The groups are shells around one centre, one inside the other: the same stretched ball of 4 dimensions in 6 sizes.
In the rows, zero is written as 128.
Known rows, each followed by its group:
[114  89 175 160 141 136 133 177 143 113 137 103 143 107  72 123 131 120
 151  78 172] | Z39
[120 100 140 137 103 142 124 143 132 118 133 130 123 135 115 141 124 133
 139 114 134] | Z577
[105  53 187 189 154 129 160 204 144 128 164 114 147 123  73  86 167 111
 174  68 180] | Z367
[123 126 144 134 115 129 104 149 135 105 126 117 145 110 124 187 111 133
 135  99 148] | Z39
[103  64 191 188 162 126 156 209 146 123 159 102 158 106  67 101 159 111
 168  51 194] | Z286
[131 112 148 135 111 136 103 143 135 105 127 132 126 133 124 163 118 127
 152 133 124] | Z910
[130 152 127 109  95 136  84 121 131  97 107 117 137 107 134 215  85 143
 116 115 133] | Z208
[ 99  79 184 179 157 127 152 202 145 121 151  91 164  91  63 118 145 118
 150  35 205] | Z208
[126  86 118 136  78 139 124 132 121 129 151 175 105 183 173 141 148 136
 158 159  90] | Z577
[138 126 120 114  81 139  90 115 126 106 123 153 113 153 164 187 110 138
 142 162  93] | Z367
[102  94 171 160 143 135 143 181 143 118 136  88 154  88  61 128 126 126
 132  44 196] | Z577
[101  92 154 152 123 142 149 167 137 126 137 100 142 103  74 121 126 134
 123  53 182] | Z367
[113 101 172 154 141 136 129 172 144 110 129  93 147  94  67 135 119 124
 140  68 180] | Z367
[117 115 156 138 122 140 119 152 139 109 121 101 139 101  83 152 107 131
 128  83 164] | Z286
[112  91 152 148 117 142 137 158 135 122 137 117 130 123  92 123 129 130
 138  88 156] | Z577
[139 108 112 124  73 133  96 121 120 115 142 182 108 184 199 181 136 136
 162 183  73] | Z910
[121 118  96 115  62 141 115 114 117 126 136 161 114 161 180 181 122 152
 121 135 102] | Z286
[122 114  92 114  56 142 117 111 115 129 139 169 109 171 186 175 125 152
 124 144  93] | Z286
[104  92 155 158 126 132 143 174 136 124 145 110 148 110  95 136 136 131
 136  61 176] | Z39
[118  94 157 159 127 125 125 172 136 115 148 129 145 127 123 152 142 123
 159  97 151] | Z910
[134 126 132 121  95 137  93 127 130 104 122 139 122 137 144 184 109 135
 142 143 112] | Z39
[121  73 167 163 129 135 134 172 138 119 149 133 128 142 104 113 149 117
 172 116 140] | Z910
[138 145 132 115  99 131  77 126 132  94 113 131 133 122 149 215  96 135
 138 139 117] | Z208
[122  75 130 147  91 138 134 146 124 131 157 168 111 178 156 124 156 130
 164 145 104] | Z577
[141 124 129 121  91 134  86 124 128 102 124 153 117 152 162 189 114 132
 154 165  94] | Z286
[119  92 148 156 117 125 124 167 132 118 151 140 140 139 139 154 146 126
 161 108 139] | Z208
[135 117 131 122  92 140  98 125 129 108 124 145 115 148 144 170 114 134
 146 152 104] | Z208
[118 104 166 156 137 126 119 174 141 108 137 111 151 108 101 157 129 122
 153  85 165] | Z39
[138 117  96 109  55 141  96 102 116 118 134 183  98 187 202 183 124 145
 144 187  65] | Z367
[ 99  88 161 156 130 142 152 172 139 126 138  95 143 100  63 113 127 131
 125  48 189] | Z910

New rows, each followed by its group:
[122 137 131 123 102 132 100 137 131 105 120 118 142 109 133 200 102 140
 122 100 144] | Z910
[116 126 138 128 107 138 113 141 133 110 121 110 139 106 109 175 103 140
 118  87 155] | Z577
[130 142  93  99  59 141  92 100 118 113 119 154 115 149 182 210 100 154
 114 146  95] | Z910
[122  80 126 141  86 142 133 139 124 131 152 165 108 175 154 127 149 134
 155 144 104] | Z577
[114  94 111 130  74 145 136 129 120 134 145 156 112 162 153 141 136 146
 129 122 115] | Z367
[116 104 122 135  89 135 124 140 124 124 143 147 127 147 153 162 133 140
 136 114 126] | Z577
[131  82 127 142  86 135 119 138 123 124 154 178 107 187 175 141 153 129
 172 169  85] | Z910
[119  76 171 165 135 133 133 176 140 117 148 127 134 134  99 117 148 116
 170 106 148] | Z39
[134 116 129 131  95 128  97 137 127 108 137 155 127 152 170 188 128 132
 156 148 105] | Z367
[117  89 130 136  91 147 134 137 127 128 140 143 111 154 125 124 133 137
 138 122 122] | Z208
[103  65 174 181 145 128 155 197 140 128 161 116 150 121  88 106 161 118
 163  64 179] | Z910
[124  94 116 138  82 132 121 138 121 127 153 171 118 173 181 160 147 137
 154 144 100] | Z286
[ 94  58 203 191 173 134 170 215 151 125 152  78 159  87  23  74 151 111
 155  23 219] | Z208
[117  63 163 169 125 133 143 175 135 126 159 143 127 153 115 104 161 117
 176 116 137] | Z39
[131 101 128 131  89 140 110 131 126 117 137 157 112 162 153 154 130 133
 154 153 100] | Z577
[133 100 119 128  79 138 108 125 123 119 141 171 107 177 174 159 135 135
 157 168  85] | Z577
[119 103 168 156 138 127 119 173 142 107 136 108 150 106  96 155 127 121
 153  85 165] | Z577
[107  66 146 165 113 134 154 172 130 136 164 143 131 151 125 111 162 128
 157  94 145] | Z367
[113  79 180 173 149 126 136 191 143 116 150 112 150 115  87 124 148 114
 167  79 171] | Z39
[117 131 131 123 101 138 110 135 131 110 119 113 138 108 117 182 101 143
 114  90 150] | Z39
[132  94 145 141 105 137 112 144 132 113 139 149 116 156 136 142 135 125
 165 149 109] | Z208
[113 111 105 120  71 145 127 122 120 129 136 146 117 148 152 161 121 151
 115 113 121] | Z286
[ 98  68 183 184 156 127 159 205 144 126 158  99 159 102  67 105 156 117
 156  40 199] | Z208
[109  88 130 141  95 144 143 145 127 132 144 136 121 143 120 125 136 139
 131  99 139] | Z577
[111  97 143 140 108 145 135 148 133 123 133 117 127 123  96 130 122 136
 128  89 152] | Z910
[131  87 129 143  91 132 116 143 125 121 153 173 114 178 174 150 151 128
 171 161  93] | Z367
[130 108 113 120  73 144 110 117 122 120 134 163 105 168 165 161 124 141
 141 158  92] | Z39
[105 101 174 155 144 138 137 176 145 113 128  82 152  82  51 130 116 126
 129  47 196] | Z286
[108  48 151 169 112 141 163 171 130 141 167 150 116 167 115  78 171 124
 166 109 135] | Z208
[144 134 110 112  74 130  77 113 122 103 128 170 117 165 199 215 115 138
 151 180  77] | Z208
[136 100 102 122  61 139 107 114 116 124 146 191  98 197 204 166 141 140
 157 187  65] | Z910
[142 140  81  95  43 138  80  88 112 112 126 186 102 182 224 221 110 153
 132 191  58] | Z208
[137 156 104  99  71 134  75 104 123 100 112 146 125 135 180 233  90 149
 120 149  99] | Z208
[111  60 181 183 148 127 149 197 142 124 162 125 143 133  93 101 165 111
 179  87 164] | Z910
[109  82 196 176 165 130 140 199 150 111 140  86 158  88  47 114 136 111
 159  53 198] | Z286
[128 132 135 126 104 130  95 138 132 103 124 127 139 120 141 198 108 136
 135 116 133] | Z39
[112  84 119 135  80 148 143 134 122 136 146 151 109 162 137 121 139 142
 133 119 120] | Z208
[109  54 158 172 121 137 157 177 133 135 165 143 125 156 110  88 167 121
 169 103 143] | Z39
